All groups share one centre, and each spreads out both ways along 12 directions, with some noise.
In the rows, zero is written as 128.
Known rows, each followed by its group:
[110 101 111 126 163 162 124 140 121 166  95  85 104 182 129 160 167 146
  89  96 165  99] => q_205
[131  85 140 148 116 127 128  73 157 136 111 105 128  92 131 115 103 125
 137 183 122 137] => q_125
[191 105 109 139 103 117 122 124 172 156  79 115 145 118 133 144 120  92
 147 119  86 133] => q_921
[203 122 109 113 119 185 107 150 156 147 156 135 109 139 109 107 162  85
  83 104  87  73] => q_205
[159 102  67 108 130 131 106 149 157 142 100 119 141 155 119 113 139 107
 114  66 110  87] => q_205
[ 86 192  95 162  85  85 144 136 122 120 140 138 121 138 113 184  99 115
 125 118 110 148] => q_654
[178  63 164 108 112  72 122 149 171 105  77 155 145 116  84 146 130  80
 164 120 112 179] => q_125
[113 125 184 128 168 150 124  90 104 163 142 131 162 100 165 111 125 148
  89 203 138 127] => q_125
[130 148 116 126 111 151 129 125 102 122 208 163 154 137 158 112 130  99
  37 149  98 128] => q_921
[125 110 142 164 163 135 183 128 157 125 103 150  76 194  96 165  88 109
 131 144 149 139] => q_654
[146  82 157  68 191 182 151 138 152 192 109 132 143 162 125  75  74 157
 125 164 117 150] => q_205
[155 119 138 112 155 169  87 184 164 118 242 161 112 173  95 153 132 163
  80 142 131 138] => q_366
[106 163 170 148 128 116 100 108 131 113 149 141 143  81 133 151 130 172
 136 162 129 124] => q_125
[ 94  71 145 143 158  89 129 122 122 112  94 119 130 143 118 147 133 118
 131 135 178 163] => q_654
[144 170 147 130  69 107 162 116  97 116 144 120 126  75 143 116 133  81
 159 159 105 175] => q_125
[192 152 126 136 129 134 146 169 179 150 142 122  90 169  99 204 132 105
 142 120 136 146] => q_654
[ 82 126 135 129 138 125 147 131 108  76 128 180 103 133  80  73 109  94
 112 105 112 102] => q_654
[101 150 115 162 176 166 187 117 109 110 103 129  82 182 157 109 102 164
 162 107 170  98] => q_654
[126 174  75 117 129  88 116 156 141 167 130  84 134 119  92 145 121 102
 152 108 142 131] => q_921
[127 186 117 139 118 137 131 120 104 179  74 105 140 108 153 143 144 122
 124 107  99  87] => q_921
[122 130 126  63 108  92 151 140 172 177  74 121 118 160  59 217 147  97
  83 106 136 129] => q_921
[104 188 129 156 142  99 189 108 120  96  97 192 114 128 102 105  80  76
 138 122 121  86] => q_654
[ 85  85 138 200 128 157 119 145  92 120 153  84  62 143  95 126 140  85
 111 152 119 168] => q_921
[143  96 130  53 156 125 142 126 165 165 136 120 130 141  81 107 110 107
 106 154 157 135] => q_366
[109 157 177 113 100  95 155 130 119  88 151 125  97  92  89 142 138 124
 179 149 154 179] => q_366
[168 129 111  90 126 128 151 141 179 106 129 130  93 139  88 106 110 137
 192 100 141 119] => q_921
[156 159 184 123 151 174 121 177 139 126 154 146  90 149 108 174 161 175
 143 117 132 128] => q_125
[127 163 174 100 135 140 172 108 168 166  97 135  71 128  50 168 118 116
 124 161 135  91] => q_366
[115 204 101 110 104 155 133 143 145 165 152  96  79 135  79 170 142 135
 113 106 118  89] => q_125
[156  88 125 151 158 139 104 125 100 140 110 148 194 122 189  75 130  93
  90 130  95 130] => q_366
[140 193 183 105 132 133 154 151 125 123 171 155  96 122  90 158 141 119
 135 150 141 138] => q_125
[ 49 112 166 150 140  93 108 152  86 149  90 139 152 135 103 178 133 110
  78 131 107 171] => q_205
[146 114 137 149 163 123 110 133 135 126 133 183 162 137 130 119 115  98
  77 135 107 103] => q_366
[130 209 104 165 140 103 170 101 107 118 138 152 130 123 145 129 123  70
 109 132 151  82] => q_205
[110 135 131 179 129 143 109 150  94 111 185 155 130 143 134 137 135  99
  64 138 101 144] => q_654
[108 155 119 137 140  89  88 126 131 125 155 157 187 112 148 155 114 162
 105 135 135 121] => q_366
[104 168 125 149 124 135 112 112  83 198  68  90 167 105 178 162 156 137
 103 120 102 105] => q_921
[101 132 169  56 121 116 163  98 134  66 107 199 142 124 127 107 128 179
 133 102 145 106] => q_921
[167 117 139  91 155 211 141 151 167 160 111 117  67 167  87 114 137 155
 136 101 117  79] => q_125
[ 81 207 120 131 138 114 154 122  87 129 132 141 117 126 108 141 151  89
  84 111 152  75] => q_205
[131 155 129 138 189  77 169 131 132 139  69 164 131 157  92 152 128  35
  98 110 174  92] => q_654
[107 112 113  67  88 121 173 103 153 123 108 124 105 157 107 153 130 135
 108 110 144 135] => q_921
[129  96 139 154 121 136 123 117 115  88 138 102 112 113 160 107 142 149
 170 134 148 157] => q_654
[153 173 166 112 145 118  96 103 167 144 144 192 182  80 133 137 103 171
 118 171 107  79] => q_366
[107  85 148 120 142 124 114 137 120 152 145 136 149 134 105 123 116  96
  68 165 112 163] => q_205
[124 118 139 116 159 139 153 135 130 115 165 138 132 144 145  89  76 169
 164 161 144 179] => q_205
[ 74 150 154  96 132 109 126 153  93  88 192 136 119 123 105 123 140 158
 130 131 167 163] => q_125
[162 121 114 145 163 195 145 135 126 173 106 120 125 166 171 100 110 131
 117 123  95 109] => q_205
[142 132 122  68 169 114 128 147 171 136 106 163 145 147  83 115 111 136
 132  95 143  86] => q_366
[124 177 129 118 153  72 158 118 140 140 107 157 144 127  97 158 119  73
 107 134 165 105] => q_205
[131 136  99 152  94 102 120  92 137 135 124 112 156  88 151 122 111 109
 130 149 107 130] => q_125
[125  78 139 162 136 134 156 131 141 116 105 143  85 159  83 124 110  60
 110 134 112 143] => q_205
[128 157  87 128 190 108 144 151 127 154 108 163 149 165 104 115 107  65
  83  98 140  80] => q_921
[ 80 156 135 105 122  87 100 133 130 144  88 133 156 109  97 175 140 157
 117 103 126 106] => q_366
[161  76 175  53 140 114 141 112 178 119 101 139 132  97  79  80 108 128
 180 151 143 140] => q_366
[ 93 103 152 168  98  92 135  82 171  89  76 136  81  92  52 150 107  98
 157 140 117 115] => q_125
[111 120 152 117 186 120 109 156 112  99 126 176 152 145 120 110 141 143
 114  98 152 109] => q_654
[ 88  88 146 142  66 171 137  86 122 151 123  63  86 109 140 134 113 176
 147 182  96 180] => q_654
[136  76 138 119 175 125 144 133 151 135 138 152 117 166  83 119 114  68
  73 155 152 131] => q_205
[110 101 145 106 152 154 138 139 128 110 122 142  96 154  96 104 132 137
 124 111 138 115] => q_921
[141 149 143 196 106 139 130 123 109  72 175 135  91 119 148 147 158 113
 136 137 135 136] => q_205
[106 143 145 125 183 201 149 155  86 135 159 144  92 178 125  98 145 131
  73 120 138  97] => q_125
[136 100 178 129 101 146  95 101 140  94 138 154 132  69 122  88 123 158
 154 158  84 124] => q_366
[113 137 144 183 168 140 168 129  93 172  87 115 107 173 139 178 144  65
  78 140 144 133] => q_366
[ 57 175 148 129 115 140 159 128 121 111 100 162  89 143  97 145  89 192
 159 109 103 113] => q_654
[111 171 133 119  75 132 107 165 120 146 140  94  99 126 100 211 177 145
 116  98 105 148] => q_921
[123 124 101 145 101 119 173 110  89 115  92  81 112 114 156  80 128  74
 171 113 129 160] => q_366
[133 121 102 148  80 181 132 128 114 113 146 111 104 151 171 138 152 151
 110  99  92 133] => q_921
[140 136 154  96 181 163 129 163  90 153 155 156 154 155 154 102 146 129
  83 129 134 126] => q_125
[129 128 149 154  93 107 168  99 132 143  98  78  76 108  97 176 144  65
 142 164 146 164] => q_654

New rows, each followed by its group:
[123 173 168 110 151  55 146 106 142 123 107 139 151  68 103 126  98 124
 199 170 178 144] => q_921
[126 150 112  47 141 123 156 109 160 167 125 156 154 124  93  81  73 121
 110 142 116  92] => q_654
[119  46 115 152 125 106 111 133 147  61 131 141 129 143 129 100 105 143
 168 113 135 171] => q_654
[112 155 148 132 152  97 139 134 141 128 143 161 145 146 127 179  93 162
 133 150 151 156] => q_654
[ 97 125 117 139 139 149 159 129  73 117 157 116 114 153 153  90 126 102
 101 142 146 152] => q_125
[147 158 107 131 117  57 124 136 152 120  75 155 158  90  86 122 108  63
 164  97 104 108] => q_921
[151 179 149 116 135 118 125 139 149 184  94 187 176 121 109 158 107  97
  80 129  62  91] => q_654
[ 98  85 129 128 136 168 135  92  96 147 128 101 120 111 131  48 116  96
  88 172 111 120] => q_921
[ 91 122 151 129 107 165 162  97 114 146 126  75  73 125 125 134 126 157
 145 169 138 154] => q_654
[ 73 186 118 147 136 108 204 102 103 138 114 112  88 147 107 144  99  84
 123 149 170 129] => q_205
[143 161 120 111 169 127  93 152 117 129 155 163 173 133 144 127 156 137
  83 102 139  82] => q_205
[104  69  65 168  94  88 142 109 105 119  43 105 144 135 142  91 115  42
 123  86  97 139] => q_125
[198 176 135 133 103 156 192 160 139 135 155  89  50 149 111 161 146  81
 181 130 138 175] => q_366
[131 133  96 162  69  85 114 130 133  94 180 114 126 106 119 153 133  80
 121 140 119 174] => q_205
[195 179 108 103 145 103 137 153 138 125 140 123 129 114 110 124 171  62
 145  90 163  98] => q_654
[157 124 136  84 144  95 106 215 148 135 119 163 142 170  72 183 160  96
 109  65 124 152] => q_125
[200 123 139 101 135 132 123 152 165 174 116 105 121 130  93 161 167  76
 113 123 127 124] => q_654
[224 133 101 139  87 180 135 113 170 129 146  98  84 117 144 111 145 109
 162 124 103  97] => q_205
[156 171 125 150 137 170 121 158 110 113 193 173 112 142 115 114 153  76
  65 115  95  86] => q_205
[150  85 120  85 166 169 146 142 155 161  88 123 108 171  98  92 114 127
 126 101 123 101] => q_205
[114  62 141 117 141  99 101 115 117 150 140  96 163 110 125 126 149  80
  70 175 156 171] => q_654
[ 95 116 170 124 178 131 155 106 113 108 123 154 126 133 129  99 104 148
 136 163 168 128] => q_654
[116 181 144 146  44 145 150 131 125 110 109 101  54  98  86 166 146 133
 183 107  79 134] => q_654
[133 137 166 135 111 194 149 137  78 105 144 114  77 112 137  74 161 117
 149 122  95 136] => q_366
[152 169 112 104  87 141 153 121 135 141 149 130 137  92 130  65  78 108
 158 143  59 142] => q_205
[209 185 149 159  94 152 140 119 130 139 140 147 137  80 162 112 127  75
 140 149  60 119] => q_366
[122 138 127  91 167 111 144 120 168 176 126 148 138 150  79 153 103 104
  72 156 152  97] => q_366
[170 105 101 124  93 135 137 145 137 103 131 138 116 127 115  78 121  71
 142 101  81 132] => q_125
[158 104 141 125 122 117 113 124 157 140  84 109 125 122 120 168 157 133
 148 119 138 126] => q_205
[103 105 179 143 134 131 114 155  95 103 115 116  82 126  77 154 202  81
 105 110 140 136] => q_654
[119 145 166  86 145 118 110 133 134 145 106 114 125 117 106 181 179 171
 131 119 175 108] => q_205
[227 143 183 123  84 155 131 150 187 126 148 149  97  94  93 143 122 108
 183 152  62 159] => q_205
[100 110 166 161 103 131 141 119 106 106 122 144 103 133 117 159 147  96
  89 145 108 151] => q_921
[118 158 147 164  90 149 146  98 109 108 141 153 115  93 139  94 103 105
 127 161  71 124] => q_654
[146  80 104  96 140 141  94 140 147 157  93 133 169 136 130  91 120 129
 101  99  89 104] => q_654
[198 168 126  93 161 142 135 127 127 146 135 128 149 102 145  78 159  85
 130 120 149  81] => q_654
[ 85 150 107 156 103 124 125 106  96  93 131  76  75 127 132 173 198 145
 130  93 191  95] => q_205
[165 109 143 210 132 170 177 117 132 122  96 131  80 156 152 128 101  86
 155 148  96 148] => q_205
[134 181 171  95 175 134 129 137 119 179 101 166 167 132 134 157 147 135
  81 132 127  89] => q_921
[ 62 107 149 112 118 159  90 114  81 132 103 143 166  93 146  69 128 170
  92 124  65 105] => q_654
[171  82 136 136 125 150 135 125 149 158  90 136 144 123 137  92  89 101
 136 145  66 148] => q_205
[152  87 152  82 143 139 152 105 168 148  40 115 122 140 132 135 128 178
 176 111 149 116] => q_921
[154 140 154 139 137 153 185 147 155 139 136 134  64 167  85 152  93 100
 151 151 125 164] => q_205
[180 125 128 182 144 166 106 168 134  73 176 155 107 131 142  88 124 132
 174 109  99 131] => q_921
[125 141 101 141 107  99 135 156 106  53 166 170 128 130 120  84 118  86
 147  91 116 148] => q_125
[172 104 136 117 171 130 119 185 165 137 105 187 146 168  95 130 105 102
 117  93  91 126] => q_205
[135 165 115  78 151  97 133 123 138 172  91 150 172 103  98  96 111  75
  99 120 113  77] => q_921
[140  74 139 106  99 143 148 123 157  97 139 146  87 138  76 108 122  85
 110 133 105 143] => q_921
[ 98  43  77  91 152  92  90 157 152 135  90  95 149 168  92 122 126 135
 123  80 152 144] => q_921
[134 117 162 106 135 123 126 141 166 171 137 117 128 146 113 204 114 171
 128 169 144 179] => q_654
[160  81 186  78 188 169  83 152 137 143 133 152 161 127 132 103 155 177
 117 132 131 120] => q_654
[ 47 136 161 146 120  96 112 126  99  95 118 126 116 104 100 164 145 151
 128 128 143 145] => q_125
[164  80 139 165 125 150 174  93 157 144  78 110  74 144 107 131 122  52
 120 159 123 124] => q_205
[162 192 123 146 127  99 160 155 148  80 168 186 103 133  84 130 106  71
 150 111 128 120] => q_921
[219 138 127  94 117 117 128 158 147 168 128 146 174 118 143 122 132  66
 117 129  88 147] => q_125
[ 60 123 106 163 129 192 133 114 103 101 148 105  55 152 104  94 130 149
 104 110 122  82] => q_125
[107 152 160 118 148 108 122 114 144 133 156 169 140 101  76 135 112  97
  79 170 127 107] => q_125
[168 136 167 142 132 132 131 138 142 126 164 159 144 111 141 128 103 125
 143 174 102 174] => q_205
[160 165 150 115 113 116 180  98 154  89 138 168 110 105 118 105 100 107
 171 151 133 125] => q_921
[156 128 187 112 163 153 151 132  96 124  85 160 135 108 134  65 146  86
 136 121 101 113] => q_366
[119  67 169 131 128  89 113 117 141 155  51 133 160 127 113 191 146 103
  89 140 117 155] => q_921
[167 118 133 140 166 112 127 132 160 162 122  97 129 114 112 120  99 111
 180 165 155 149] => q_921
[124 164 102 133  52 126 138 100 113 158  90  86 126  88 146 146 141 104
 127 118  77 122] => q_921
[132 161 188 130 145 154  88 139 106 137 168 118 118 116 139 201 212 169
  88 146 164 108] => q_205
[130  80 161 145 149 140 133 137 132 125  47 168 128 138 110  96 107  99
 137 105  71 121] => q_205
[139  87 128 122 118 169  71 147 124 214 104  51 137 119 131 151 166 135
  94 135  86 144] => q_921
[140 162 127 122  98 109 179  72 145 143 138  96 123  90 146 125  86 124
 175 193 147 157] => q_654
[165  66 193 109 151 139  97 163 168  94 116 178 113 134  73 126 150 132
 139 113 109 133] => q_205
[126 208 133  93 130  67 145 141 141 137 182 154 143  95  65 144 106  69
 116 162 148 136] => q_921
[124 137 123 154  85 124 174  87 142 115 154 130 100 111 122 108  71  97
 144 182 108 157] => q_654
[165 135 187 137 129 124 166 119 163  71 116 159  72  96  76  98 105 111
 224 146 134 133] => q_921
[ 99 113 131 128 172 122  88 168 103 133 123 172 178 151 126 120 134 117
  64  96 106 115] => q_205
